There are 3 ways to turn a row about zero (a turn may also mirror it). The second row of each pair is the first, turned, with some noise. The first 30 pairs use one turn. New pairs use 3 turns, one after the other, and a turn may come again.
Some pairs, each with its turns in order after it:
[ -2  15   9   0 -36  -6   8  10   6]
[  2  35  17  -6   5   5  -6 -10  17]	V

[ -6 -11   7   3  -4   8 -14   6  13]
[-10  -4  -3  12   1  -1  17   8   5]	M

[ 22  -3 -21  -1  25   1  15  15  -2]
[ 12   6  -7  12  12  20 -23 -23   9]	M

[ 18   7  15   9   5 -15  20   1  -8]
[-18   6  -3 -22 -11  16  11 -13  -5]	V

[  5  19  -9 -14 -13   4   0  20  15]
[ -6  -4 -11  19   2 -20 -10  23 -10]	G

[ 0  0  3  9 -6 15 13 -8 -9]
[ 0  5  2 -2  9 18 11  6 -7]	G

[-9  6 10 16 -3  6  2 -9 12]
[  0  -7 -12  -9 -14   5  12  10   3]	M

[15 -5  3 10 -3 11  2 -4 -4]
[ -7   4  -2   3  -2  14  11  -6 -10]	G

[-6 -2 26 11  5 -3  7 -2 18]
[-15   2  -9  -8 -18  18  13   7   7]	M

[-5 10 23  0  2  5 -1 18 -1]
[-24  -5  -9  -1  -9  -3  -9   4   5]	M

[  1  21  -5  11   5  12 -10  -3   8]
[-19   7   6  13   5  -6   8   3  10]	G

[ 10  -7  12  -1   7   4  -9 -18  35]
[ -4   4 -17  -7   2  16  36  -8   8]	M

[-15  -1   9  23   7   4  12  -5 -12]
[ -4   1 -22   1 -24  -5   8  -7   9]	V

[  5 -19   2   4   2   8   0   5  13]
[  0 -12   0  -5  -5   0 -22   3   5]	V

[  2 -15   3  -1  10   9   1  12  19]
[-10   8 -11  18   0  14  12  -6   6]	M

[ 4  1 -3 -7  2  2 21 -2 12]
[  7   9 -10   3 -13   5   2 -16  -6]	M

[ 10  -7   1  -2   1  -9   6 -17  -5]
[  7  -4  -8 -11   1  17   9   3  -1]	V

[  9  -4  15   2   4 -14  -7  12 -33]
[-16   7  22  -7  10  -4 -25   6  16]	M

[-5 15  5 -2 -3 -2  2 -8  9]
[ 4 16  5  3 -6  1  3  6 -6]	V

[-9  0  1 -4  9  1  8  1  1]
[  0   0   2  -5   6   5 -12   2   7]	G

[-11 -23  -3  -8  11  12  -8 -10  12]
[ 14 -16 -10   4   2   0 -18  19  -6]	V

[ 13  -9   0  23 -18   1   5   1   1]
[ -2  -1   4   8   5   7  13 -12 -25]	G

[-10  -5  -7  -6   8   2  -6 -18 -17]
[ 12  -9 -20   9   9  -2  14   5  -1]	V

[-14 -13   2   0   2  25   0   7   2]
[  6  -9  -8  15  -6  -7 -21  -4   6]	V

[  0 -10   8 -21 -12   3   7  -3 -25]
[  0   7 -21   5  24  14  -2 -16   7]	V

[  1  -4   4  -2 -10   9 -17  -3   5]
[  5   5 -15   3   0  -6  16  -4   0]	G

[ 10  -7 -10  15  -6 -13   9  22  17]
[  8 -11   4  19 -16   9   0 -17  20]	M

[ -8  11  -3  11   7 -29  -4  -6 -13]
[  2  -6  29  -7 -12 -12  -2  -7   5]	G

[ 10   3 -11  11  14   4  26 -14  -9]
[-14  -8  17   2  -5  31  -2   2   2]	G

[ 10 -16   5  22 -12  15  19  -3  37]
[ -4  -1 -12  33  21  18  -5 -23 -20]	G

New pairs, each followed by its turns in order:
[-17   1  10  -5  14   4 -15  -8  21]
[ 20   3  13   7  11  -6 -13 -16  18]	V V G

[ 13   8   6 -11  14  13  -2   9 -11]
[-23  -6   1 -10   6 -16   0   0  -8]	G G V

[  0 -19  14  -1  14  -2   6  -4   2]
[ 2  4 19 10 -6 -3 16 -5 -9]	M V G

[  8  -2  -6   3   5 -18 -11  -8  16]
[ -4  -1 -20  11  -6  -7 -12   8  -6]	G V G

[  9 -13  -1   2  -7  22 -13  -1   3]
[-13   3  -4  -2 -16   1  20   1 -11]	G M G

[  1 -24 -16 -13  -1   0  11   4  -1]
[ 16   4   2  17  19   7   1   7 -12]	M V G

[ -5 -13 -11 -13   9  -4 -14  -4  -8]
[-18  15  -4   4   9   1  10  -8   4]	V M G

[ -5 -11  -3  16  14   4   7  -2  -3]
[ 10 -11   7 -13  -4 -12   1   9   1]	M M V

[-21   7   8   5  -5   4   8  -6   5]
[ -3  -6  -4 -21 -11   6  -7   8  -8]	M G G

[ -6 -10   5  13  10  11   2  -8   6]
[ 10   4   6   4  -1 -14 -10   1  16]	G V M

[ -3   4   0  18 -12  -3  -5 -26 -17]
[ -1  -4 -24 -10  13 -17 -10   7  10]	G G M

[ -6 -17  11 -15  10  28 -11   2  -8]
[ -5  -5 -21 -20   6  -6  22 -17  -1]	M M G

[ -2   2  11 -42   6  -5   5  10   3]
[-19 -27  -1  20  15 -16  -6  11  -9]	V M V

[ -2   1   6  12 -12  -3  -9   1   5]
[ 8  7  8  9  9  4  9 -2 -8]	M M G

[-16  -1  -6  -4 -15 -23  -6   1  -1]
[  3  -4 -13  19   8  -6 -16   0 -11]	G V V

[ -3 -16  -5 -20 -11  12  25  18 -16]
[  9 -29 -14 -17  13 -11  -9  23   0]	G G G

[  0 -18 -11   1  -8 -12  -7 -21  -9]
[  7   6  -7 -25  -8   7  14  -8  11]	V V G

[ -9  -9 -10  29   7  -6 -15  -8   4]
[ 21 -25 -14  -2  -9   6  11   4   1]	M M M

[  9 -14  -7 -12  -1  -4  -4  -4  10]
[ 11 -12 -13 -10  -2   2  -9  -5   6]	G G V

[20 17 -9  2 22 -8  4  9 15]
[ 5 17 -3 21  6 -5 -1 -5 33]	M V M

[  8  10  -2 -21  21   1 -17   3 -12]
[-13  -6  19  22  -2 -10  -7  -2  16]	V M V

[ 17   7  10   8 -14 -15   1  14  19]
[-22   2   8   1  14  11 -22  11  -6]	G M V

[ 12 -13  11   4  13 -12  -8 -24 -14]
[-20  17  -9  15  -9   4  15   4  -1]	G V G

[-13   9  -5   7  -7   2  -3   7  -3]
[-4 -4  3  8  7 11  8 -6 -7]	M V M

[  8  14  10   2  -5  10 -14  -5  11]
[ 9 17 10  6 -8 -5 -3 14 12]	V V V

[-13  -8  -1   6   2   4  -5  -6  -7]
[10 -1  8 -1  6 -5  5 -6 11]	M V G

[ -3  -8 -18   6  15  15 -10  -5  16]
[ 12  -5 -16 -13  11  13  -7  10  18]	M V V

[ 13  -8  14 -20 -11  -2 -19  -5  10]
[-17 -18   2  -8  24  -8  -2  -6   8]	V M G

[ 12  -3 -14  -1   4   1  37   6  -7]
[ -8   9   4  -6 -27  13 -26  -8   1]	M V V

[-14  -4   8 -12  11  -7   8   1  -4]
[ -5   6  -6  -6  10  -3 -18   1  -4]	V G V

[-17   3   5   0 -11  12   6  -2  -3]
[ 0  6 11  0 -3 -7 -2 21 -6]	G V M

